The first 7 rows are patterns. Each new row is the sum of 2 different patterns, raised or lowered, with some noise. Before adding, each is slid sideways (what falls off one end comes back at the other) and multiplied by a number that may be negative. Names go in the order of the patterns.
In the rows, zero is written as 128.
Some rows, each with the names of its patterns after it:
[139 138 129 130 124 130 142  98 124 136 149 119 125 131  98 144 122 130
 121 143 127 150 121 167 114 155 137 135 129 130 104 142 135 165 123 137
 110 128] => z189
[126 147 135  96 131 148 132 130  80  93 148  98 182 133 101 129 124  96
 149 131 125 109 144 129 128 137 110 132 132  99 152 132 129 162 153 141
 102 105] => z376
[141 129 106  86 124 109 104 151 120 135 103 124 123 128 149 148 109 128
 138 101 136 140 135 123 132 127 128 170 106 127  91 137 120 128 105 129
 143 120] => z307
[154 121  88 153 138 145 127 109  95 101 142 126 132  96 108 152 145 118
  74 113 156 132 113  78 116 126 133 133 119  95 104 123 141 147 158 147
 112 132] => z23
[130 140 109 102 118  83 125 126 146  99 135 135 182 129 151  98 107 119
 102 125 154 121 131 106 130 112 150 130 136 144  78 140 131 136 168 128
 139 126] => z713
[130 116 144 142 127 123 122  74 122  91 103 154 130 132 132 121 104 131
 124 124 127  85 130 133 130 130 127 137 133 111  97 127 126 131 120 149
 117 116] => z418
[130 159 182 139 141 137  95 128 150 129 119 131 111 135 132 162 105 137
 119 116 137 145 114 102 111 146 128 107 130  93 149  74 114 138 155 127
 113 122] => z286

New rows, each followed by the names of its patterns:
[102 128 149 177 141 135 131  97 133 117 148 125 137 137 181 114 169 111
 163 154 161 151 131 112 147 160 182 117 135 122 166 154 127 133 145 157
 144 151] => z189 z23
[168 117 143 131 161 116 157 131 132 140 108 159 128 136 136 158 145 163
 160 111 125 144 152 150 190 134 140 125 159 172 127  89 133 118 158 144
 138 171] => z713 z418
[ 85  98  94  81  61  75  87  97  80  90  60  71  81 111 105 126 101  96
  86 125  89  60 112  99  92  98  80  83  64 108  80  94  68  78 113 106
  81  46] => z189 z23
[181 159 179 137 130 138 153 157 129 169 200 129 161 159 166 207 195 190
 136 181 152 189 150 136 133 186 227 181 147 158 160 217 172 176 154 165
 155 190] => z23 z713
[134 145 161 131 141 159 128 144 147 154 143 129 104 119 127  93 158 152
 165 150 131 122 150 162 175 151 120 153 132 149 158 146 149 151 121 123
 149 164] => z418 z286
[137 129 186 126 148 106 168 134 142 129 142 170 148 159 145 125  79 139
 110 112 185 142 157 127 142 129 149 162 163 131 122 158 126 155 161 157
 149 153] => z307 z418
[ 80 107  85  69 111  71  92  90  95  96 109  97 117 105  91  78 128  71
  85  57  69  60 105 123 111 110  82  70 117  86  96  87 101 106 112  76
  99  93] => z376 z713
[103 139 138 131 126 105 176 149 119  80 119 158 138 121  78  94 123 125
 129 142 106 101 126 145 141 160 140 116 114 161 122 107 155 133 133 137
 130 115] => z23 z286
[107 106  99  84  91 130 120 119  84  94  71  94 118 101  98 131 107 106
 130 113  94  89 118  92 108  68  99 103 106 111 105  98  91  78 122 114
 117  91] => z376 z713
[133 131  89 113 132 114 163 157 154 137 158 153 127 136 124 130 158 130
 141 126 107 139 146 145 173 114 125 146 136 159 118 180 108 145 112 169
 136 146] => z307 z286
[107  90 104 143 126 156 150 143 129  91 124 113 117 126 104 139 126 160
 113 166 119 138 116 105 128 102 117 155 187 123 138 140 107 111 122 154
 122 135] => z307 z418
[145 103 100 115 133 150 150 111 108 120 117 159 152 125 107 104  51 103
  99  98 127 127 153 105 109  88 127 131 142 139  72 123 124 145 136 107
 118 131] => z23 z418
[120  98 114 132  95 134  62  88 146  81 158 132 109 130  98  84 154 117
 142  82 175 127 109 105 100 133 124  89 113  80 107 138 133 155  88  77
 115 140] => z376 z286
[103 120 109 139  99 185 112 149 144 109 128 148 114 130 114 133 124 152
 132 154 118 124 127 134 130 111 151 147 152 111 141 130 135 141 123 148
 126 147] => z189 z418
[133 134  98 128 182  85 112 110 100 123 142 166 128 127 107 147 168 100
  95 129 173 174 127 106 160 127 131 147 121 123 155 139 145 132 127  96
  98 109] => z376 z23
[115 127 135 147 140 136 122 140 108 144 132 136 150 135 146 110 129 142
 135 110 122 108 109 140 137 115 130 143 162 145 139 141 108 145 120 133
 147 127] => z189 z713
[144 138 166 127 162 133 143 144 167 141 137 148 135 164 150 160 141 150
 157 123 142 144 172 145 147 139 137 120 157 148 134 163 128 126 137 148
 141 169] => z307 z418
[167 182 190 159 206 188 179 218 147 168 180 153 163 210 213 231 203 144
 175 210 177 167 197 179 230 218 166 240 129 174 207 180 187 207 158 191
 208 201] => z376 z418
[121 109 159 147 125 145 123  74 124 100 107 158 135 112 149 126 132 131
 136 128 144  91 127 144 126 135 147 168 140 130 119 117 136 131 139 157
 127 122] => z307 z418
[109 100 127 126 129 125  98  81  95 119 113 127 110 100 144 138  94  75
  99 147 118 106  72  96 102 127 118 102 101  89 104 121 132 135 130 101
  97 145] => z307 z23
[104 103  74 137  92  83 132 125 116 134 108  97  91 132 104 122  99 111
 107 129 138 129 107 119 122  93 145  98 160 122 124  88 110 130 112 127
 102  74] => z418 z286
[104 136 107 130 113 113 124 136 129 116 121 128 115 167 130 154 123 112
 125 151 125 111 133 110 128 138 167 115 140 134 105 132 129 130 114 119
 135 112] => z307 z286
[113  63  93 100 143  75 100 109 158 139 150  65 104  63  78 122 131 100
 130  73 106  92 138  96 112 121  52 128 105 110 165  91 115 106  85 100
  79  98] => z376 z713
[100 127 118 144 149 131 146 110 135 132 112 105 120 135 168 132 122 136
 158 123 125 142 142 166 164 128 158 107 117 190 141 131 146 115 141 139
 149 101] => z376 z286
[ 89 122 133 180 148 153 133 174 173 157 110 129 139 170 172 145 165 102
 127 171 133 161 177 133 155 118 169 133 152 170 137 167 143 144 177 113
 124 139] => z376 z713
[ 96 144 113 142 107 145 125 173 131 141 116 110 120 123 112 147 122 110
  95 124 131 161 133 123 137 107 137 120 133 159 158 161 116 150 107 110
 126 118] => z376 z713
[153 134 146 114 137 116 140 129 108  98 127  92 158 140 130 163 142 122
 111 108 135 135 138  91 126 133 119 154  84  99 135  84 159 124 109 125
 115 114] => z376 z713
[158 135 146 148 153 113 146 103 118 173 165 168 179 160 125 159 167 147
 130 137 163 172 156 146 134 146 169 139 133 135 141 171 161 166 110 134
 174 146] => z23 z418
[155 129 141 119 158 140 184 114 182 121 156 154 158 130 122 104 166 147
 159 137 122 137  99 138 154 159 140 125 135 154 133 174 154 169 137 113
 141 126] => z189 z286
[138 191 127 152 159 163 128 157 162 153 159 147 161 175 148 137 176 128
 126 125 175 180 156 133 129 154 142 125 144 166 192 172 132 182 102 154
 173 149] => z376 z286
[127 138 169 174 182 181 156 150 126 158 163 154 147 125 158 159 182 169
 145 158 163 146 149 168 135 135 158 193 155 155 171 112 173 113 166 162
 174 153] => z307 z286
[105 124 149 156 122 117 105 173 115 109 123 130 177 180 106 157  61 129
 154 144 136 156 106 131 134 155 115 122 150 127 146 117 133 160 107 146
 122 102] => z189 z376
[131  83  75  94 132 112  72 111  93 128  66  71  97 142  90 129 107  94
 134 150  99 132 117  79  97 135 110 103 116  86 114 112 120 104 119 102
 118 129] => z376 z286
[126  66 138 102 106 108  48  84 107 106 161  91 111  76  95 115  84  69
  87  47  93 102  85  62 106 119 139  92 116  39  85  80  70  86 130  86
 114  67] => z189 z713
[110 126 144 143 111  99  77 139 102  91 148  96 149  80 110 120 152 125
 112 119 100 157 179 139 140 133 104 130 136 106 118 128 114 129 144 150
  98 136] => z418 z286
[ 92  87 109  81  80  67 108  71  44  91  80  72  77  62  66  47  86  59
  76  51  60  93  87  59  28  67  76  73  65  44  56  68  76  57  73  40
  53  63] => z189 z23
[108 106 106  83 114  68  89 126 132 111 104  78 117 136 157 138 118 121
  82 108 132 102  89 109  75 112 109 145  78 121 106 125 117 134  82  78
  92 109] => z713 z286
[163 137 115 100 134 157 130 127  98  76 146 114 114 157 127 105 120 133
 134 165 120 124  91 156 103 143 148 115 120 129 144 143 114 131 185 131
 186 123] => z418 z286
[144 145 157 184 133 137 162 166 150 116 134 149 192 158  86 158 160 220
 148 153 138 158 153 161 173 140 132 144 152 130 175 159 103 155 176 140
 139 130] => z307 z23
[ 86  55  75 114  62 105  83  84  89  75  72  80 107  53  71 106 109  90
  87  76  94 112 107 112 102  96  90 105 114  77  70  93  92  99  73 115
  87  99] => z376 z286
[ 93 107 124 122  92 116 125 108 104 108 122 124 131 142 118 127 102 138
 141  97 122 112 182 131  92  99 127 159 127 114  95  86 117 130 130 136
 107  90] => z23 z286
[116  77  98  92 150 115 110  98 129 126  98  98  81  94 125 122 123  91
  89  76  89  87 117 105  50 112 136  86 116  85 109 116 130 130  78  85
  91 100] => z23 z713
[106  79  73  93 129 108  71 112 139  94 101  66  84 127 105 155 103  92
 103 122  97 106 100 109 125 124  91 101 120 125 115 107  86 118 112 125
 141 124] => z376 z23
[168 160 166 164 185 159 200 175 124 152 139 152 161 193 137 162 153 148
 200 159 140 136 141 161 146 136 170 162 164 125 144 166 149 162 156 150
 166 155] => z418 z286
[159 143 123 147 138 134 141 146 167 144 144 114 141 142 144 149 160 133
 146 162  96 135 140 169 130 138 139  99 139 140 137 126 163 131 151 127
 172 122] => z189 z307
[131 116 141  97 113  91 112 144 120 117 109  88 114 109 122 114 104 143
 134 118 131 122 121 104 152 106 117  84 121  94 137 117 126 113 126  87
 116 112] => z189 z713
[140 128 116 131  90 117  97 128 100 115  90  99  79 118 105 100 126 114
  94  99  95 109 104 116  77 118 104 136 101 115 109 120 123  99 113  89
 110 127] => z189 z307
[189 139 147 161 155 168 213 168 188 168 154 156 178 164 177 190 138 175
 170 173 214 166 169 166 167 173 150 147 169 158 164 167 177 155 160 176
 207 167] => z713 z418
[151 147  93 152  68 129 134 146 106 166 103 119 117 134  81 126 123 139
 126 120  96 139 104 120 115  87  88 105 149 109 114 106 128 136 109  99
  84 127] => z189 z376
[125 136 137 143 147 166 119 115 109 145 137 155 157 126 125 143 131 159
 150 130 166 140  97 119 123 128 158 169 132 151 136 131 131 140 118 148
  77 157] => z189 z418
[136  86 124 123 120 114 141  66 111  54 106 131 139 124 112 106 102 121
 120 116 104 120 127 119 102 130 123 123 155  92 103 118 124 107 114 114
 120  73] => z189 z418
[152 119 123  92 147 120 110  83 108  91 139 136 128 170 124 120 137 100
 131 116 128 105 131 109 107 157 109 141 109  83 116 109 119 110 103 143
 156 126] => z713 z418
[153 125 120 149 114 130  78  87 134 141 132  95 121 129 127 120  77  92
 117  97 176 126  98 121 124  96 133 106 120 105 139 120 134 125 100 127
 118 104] => z376 z418
[164 152 186 159 187 127 157 155 168 155 135 135 172 159 176 122 140 150
 137 191 159 136 153 149 136 173 133 147 146 173 145 151 159 118 165 149
 136 160] => z189 z376
[119 138 124 150 165 156 162 172 152 164 157 142 130 165 179 150 183 143
 116 110 161 158 156 123 114 135 155 134  99 158 169 137 134 115 139 158
 148 150] => z23 z286
[125 127 130 124 126 101 119 112 132 120 142 131 105 129 113 141 128 124
 109 122  61 128  84  99 144 126 129 142 112 103 108 124 117 134  90 123
 124 124] => z189 z418
[ 92  90  74 114  67  64 110 121 109  89 102  55 124  55  88 112  99 104
  97 100 108 131 158 116 104  88  76 103 124  99 111  99  80 112  97 146
  96 112] => z418 z286
[ 69  96  72 102 106  94  73  85  91 102 136  92 103  57 104 101  90  57
 107 110  96 105  84  60  46  97  77  78  96  77 110  81  87  63  86 125
 111  71] => z307 z23
[139  94 157 142 148 151 139 141 154 146 129 133 139 156 137 176 125 163
 151 132 141 154 148 143 137  87 109 111 118 155 162 146 133 139 131 142
 149 138] => z418 z286
[114 161 134 121 142 137 149 108 113 112 137 151 114 128 115 126 148  96
  94 120  99 175 137 111 125 108  90 145 141 140 134 155 124 135 152 113
 112 149] => z376 z23
[109 144 112 100 126  97 107 136 127 102  84 136  82 134 120 109  95 139
 134 148  96 149 121 137 151 106 158 129  85 106 121 158 115 121  73  71
 116 110] => z189 z286
[138 159  90 119 112 140 107  68  35 128  67 187 136  98 138 112  63 135
 114 131  95 141  92 112 113  85 162 104  84 124  80 114 131 135 121  79
 110 136] => z376 z713
[109 153 100 174 149 117 144 116 103 148 139 139 171 148 166 156 116 122
 134 133 125 170 135 136 158 150 178 117 115 131 145 139 109 131 161 163
 135 109] => z376 z418
[112 116 137 118  79 119 125 126 113  89  79 126  90 139 142  90 112 107
  75 128 110 113  99 116 122 127 123 124 118 115  85 142 113 111 107 129
 111 113] => z376 z713
[110  91 138 170 174 121 135  90 110 143 121 121 130  95  96  83 135 101
 115 126 161 111  66 115 122 145 182 145 115 118 117 158 121  74  95  89
 168 131] => z23 z713
